The first 5 rows are patterns. Each new row is the sum of 2 different patterns, raised or lowered, with some noise. Before adding, each is slid sideways (what falls off one end comes back at the other) and multiplied by a number that may be negative. Names go in the order of the patterns.
(in the rows, 128 means zero)
Some rows, each with the names of its patterns after it:
[125 138 140 127  85 176 114 125 116 128 138 136 130 135 175 104 120 105
 127 142  97 105 116 127 115 128 144 124 137 132] | J
[129 154 136 122 141  69 123 116 124 119 126 138 129  85 121 129 126 157
 138 118 137 177 100 103 136 149 173 148 121 118] | Z
[116 125 122 130 158 132 116 128 130 124 114 161 134 147 130 128 116 121
  90 118 134 146 120 117 133 121 133 125 135 160] | D
[133  84 171 122 105 130  90  99 136  69 113 112 113 136 124 163  96 128
 108 131 129 118 127 120 126 152 122 151 141 132] | G
[ 92 129 100 137 111 133 156 124  96 134 123 156 132  83 137 113 149 152
 183 120 115 147 123 187  97 127 146 108  98  87] | X

New rows. What belongs after each?
[147 173 147 141 150 143 170 152 141 163 115 140 100 182 128 139 142 148
 125 144 147 149 206 129 131 132 176 138 101 129] | J Z
[189 189 194 193 194 179 188 173 204 166 194 185 186 205 190 187 190 199
 174 161 184 194 207 221 159 187 201 199 215 197] | Z G
[108 177 130 114 139 110 125  81 131 116 144 113 115 130 127 106 116  82
 123  96 111 117 134 165  71 111 148 121 149 152] | D G
[ 96 136 139 139 133 108 130  66 141 114 104 116 126 127 129  94 109 158
 101 110  95  85  63 119 114  87 118  94 101 122] | J X
[140 120 145 124 122 158 107 122 124 120 147 133 147  93 140 126 121 159
 126 141 127 122  82 137  96 135 135 135 142 133] | J D
[139 160 104 114 133 131 147 124 156 141 185 112 111 123 136 127 137 130
 141 123 137 141 118 146  83 135 151 115 123 127] | Z D
[130 170 195 178 158 156 153 164 173 157 131 182 168 157 141 124 147 161
 161 160 161 131 171 153 207 163 164 157 166 158] | J Z
[131 129 134 120 115  80 141 115 142 112 110 124 118 121 112 104 123 101
 104 108 105 155  60 116 138 119 149 140 110 170] | D G
[161 120 120 125  98 131 154 107 180 131 149 168 126 107 115 151 156 151
  95 141 129 153 161 181 113 125 134 123 180 106] | G X
[129 163 115 115 139 136 171  96 112 137 114  97  95  92 125  97 114 113
 126 146 116  86 123 123 141 125  89 135  96 135] | D X
[124 121 110 151 136 147 128 131 141 112  96 106 129 145 109 107 125 122
 123 127 139 150 121 124 124 135 156 129  97 148] | J D
[159  93 176 147 136 152 152 124 156 138 173 142 121 134  85 138 135 131
  90 149 154 125 118  97  99 135 121 120 107 121] | Z G
[111 127 142 128 182  97 118 138  88  89  90  98 120  92 135 104 131 149
 124 106 124 119 146 131  93 132 105 143 148 176] | D X
[205 170 212 176 180 234 206 171 191 196 208 178 152 188 172 206 200 223
 182 208 167 194 235 172 186 194 164 160 148 122] | J X
[112 142 160 131 136 102 128 191 127 140 113  97  82 143 138  90 148  94
 155 122  95 135 163 169 161 118 150 127 138 156] | Z X
[ 71  92 131 102 147 117 129 155 146  88 121 126 162 152  97 132 111 148
 161 178 120 122 116 121 172  99 125 143 113 102] | Z X
[203 184 168 171 208 186 179 182 160 174 180 156 157 196 194 174 153 150
 172 183 181 180 171 158 178 163 211 182 190 185] | Z D
[158 182 128 116 152 123 174 109 133 152 114  91  90 101 133 105 142 121
 122 154 119 102 137 131 161 152  92 139 110 154] | D X
[113 137 172 124 128 107 122 176 123 139 106 108 101 112 152 116 145  75
 158 127 114 148 138 186 173 144 160 116 164 140] | J X
[156  88 130 122  93 160 149 114 144 130 116 104 108 100  82 125  96 106
 106 150  65 123 116 119  89 100  85  99  94  60] | J G
[ 97  96  72  99 121 105 104  91 105 113 103 158 115 124 116 116 118 110
 110 128 134 106 113  89 106 122 111  78 134 149] | J Z
[123 181 136 154 124 133 144 125 107 114 129 126 131 129 130 130 110 146
 139 154 130 145 148 154 159 149 120 144 132 119] | D X
[101 156 165 134 155 108 168 153 142 160 145 201 165 143 162 141 164 148
 130 154 195 128 147 116 144 188 124 142 127 131] | J X
[107  84 141 102 111  99  83 114 110 101 103 114 119  83 113  92 112 111
 122 122 151 120  88 115 112 118  98 116 111 118] | J D
[116 158  97 120 123 118 125 168  87 110 132 117 171 108 151 119 115  97
 108 107 123 109 131 118 148 145 139 119 135 127] | G X
[ 94 116 100 137  63 107 122  94 155 138 107 158 119 110 112  79 104  75
 139 100 114 104  97 118 105 113 123  75 111  79] | D G
[116  71  68 115  49  88  91  84 101 101 165  43 115  90 118 106  90 100
  98  97  94 113 129 132 109 100  88 160 107  85] | J G
[177 145 157 127 138 169 140 147  93 149 116 171 152 122 171 126 177 147
 145 159 154 174 162 141 167 131 147 144 159 110] | J X
[148 125 122 147 130 150 118 145 123 108 116 118 128 137 112 128 120 141
 143 125 117 107 122 136 127 104 129 127 138 122] | Z X
[173 145 164 165 143 148 191 181 153 153 126 134 165 156 154 142 145 155
 150 222 130 172 161 172 159 147 150 184 159 125] | J Z
[145 133 139 153 110 122 156 137 135 115  92 115 139 116  86 162 147 125
 113  90 117 141 138 107 131 118 134 114 182 136] | J Z
[125 154  87 146 130 102 112  83  89 131  79 122 109 117 146 122 128 109
 122 129 129 104 121 117 132 136 165 116 130 143] | G X
[141 131 184 160 196 185 159 222 183 152 174 163 170 158 199 160 192 200
 148 159 172 190 197 160 168 144 158 181 170 202] | Z G
[168 121 144 149 168 167 157 182 127 154 150 157 136 163 168 153 149 154
 147 176 172 164 151 129 190 151 171 163 141 143] | Z G
[ 90 125 108 120 136 104 162 136 148 159 142 110 131 135 152 138  99 139
 114 153 182 150 136 125 159 134 179 105 135 145] | J X
[155 131 128 127 110 134 130 133 106 150 145 106 137 102 109 132 121 118
 118 100 127 116 156 134 134 148 121 131 118 128] | Z G
[101  59 133 104  85  99  38  86 105 107 118  89 130  91 101 142 117 120
 108 116 106 101 123 139 134 119 113  91  70 148] | Z G
[111 135 157 109 121 119 135 161 150 117 124 142 150 143 129 140  89 136
 124 105 149 124 136 125  98 133 137 131 158 165] | J Z
[131  98 135 118 121 127 121 137 131 107 141 123 127 143 135 137 137 150
 114 115 132 132 171 143 134 123 128 134 132 105] | Z D
[ 59  97  95 103  73  63  98  74 145 107 127  89  88 100  79 118 107  95
  98  83  53  61  77  83  36 115  99  85  86  52] | Z X
[ 68  82  69 117  76  87  90  57  85  72  83  90 129  75 116  81  82  79
  72  80  74  91  72  90  90  53 102  90  89  91] | J D
[107 120 145 115 145 153 129 140 109 154 137 127 132  73 152 124  95 111
 123 130 143 128 158 153 110 114 113 127 136 103] | J G
[138 110 142 110 115 142 136 195 151 136 147 133 140 119 116 167 148 126
 132  97 122 160 122  98 141 137  96 118 103 105] | Z X
[187 103 122 153 126 188 124 126 172 122 118 107 100 133  91 151 119 142
 145 126 113 133 129 150 121 100 126 114 141 144] | G X
[101  88 112  41  88 100  91 107  83  98 116  93  46 120 102 132 101  59
 129 108 122 116 141  96  82 113  90 132  80  92] | J X
[140 162 114 137 158 195 145 144 141 162 200 140 170 128 117 102 150 159
 131 148  85 181 179 102 177 180 196 185 141 170] | J X
[137  60  86 119 115 146 112  96  86  70 135 109 102 108  21  92 104  95
  92 102 121  71  57  74  99  98 138 117 130 116] | Z D
[134 126 164 144 157 124 122 167 155 124 156 163 133 116 119 124 137 146
 130 118 136 175  92 180 145 153 140 136 137 133] | J Z
[128 129 154 140 128 136 116 123 114  87 116 139 124 120 100 119 138 116
 128 110 120  85 120 124 112 133  94 131 119 109] | D X
[150 100 121 130 118 103 112 110 133 121  83 131 118 132 142 159 115 119
 140 117 141 121 114 130 102 102  98  99 120 104] | J X
[120 112 120 158  91  77 123 118 142 126 104 130  86 136 132 106 149  82
 105 138 119 116 120 118 117  56 126 114 123 135] | Z G
[160 127 133 134 156 142 130 113 133 141 116 113 151 136 140 135 137 124
 130 108 126 140 154 129 104 160 120 135 124 137] | J D
[135  99 109 201 116 143  82 172 154 138 160 176 223 149 136 146 134 171
 112  97 136 168 127 148 138 135 190 140 152 135] | J X
[163 123 133 101 134 127 116 102  90 146 145 116 131 149 146 154 128 150
 149 127 124 113 132 171 130 122 117 130 150 113] | D X
[182 175 144 183 174 171 194 182 164 174 224 156 164 181 190 198 187 152
 165 176 198 175 164 186 130 173 168 173 181 166] | Z D
[177 186 140 130 163 149 182 135 143 159 133 116 128 124 153 131 142 134
 155 162 144 130 156 133 162 143 118 154 141 164] | D X
[115 159  93  94 158 140 144 129  89 152 139 142 133 106 124 108 139 163
 143 131 127 138 128 123 124 136 136 109 118 104] | Z G
[ 75  47 152  31  84  94  79 122 109  73 141 125  78  85  58  83  56  89
  66  93  75  69  88  92  84  88  60  84  67  75] | J G
[149 114 109 126 139 156 122 115 109 124 138 134 125 149  96 117 107 128
 124 120 131 120 100 116 110 131 142 131 117 115] | Z D
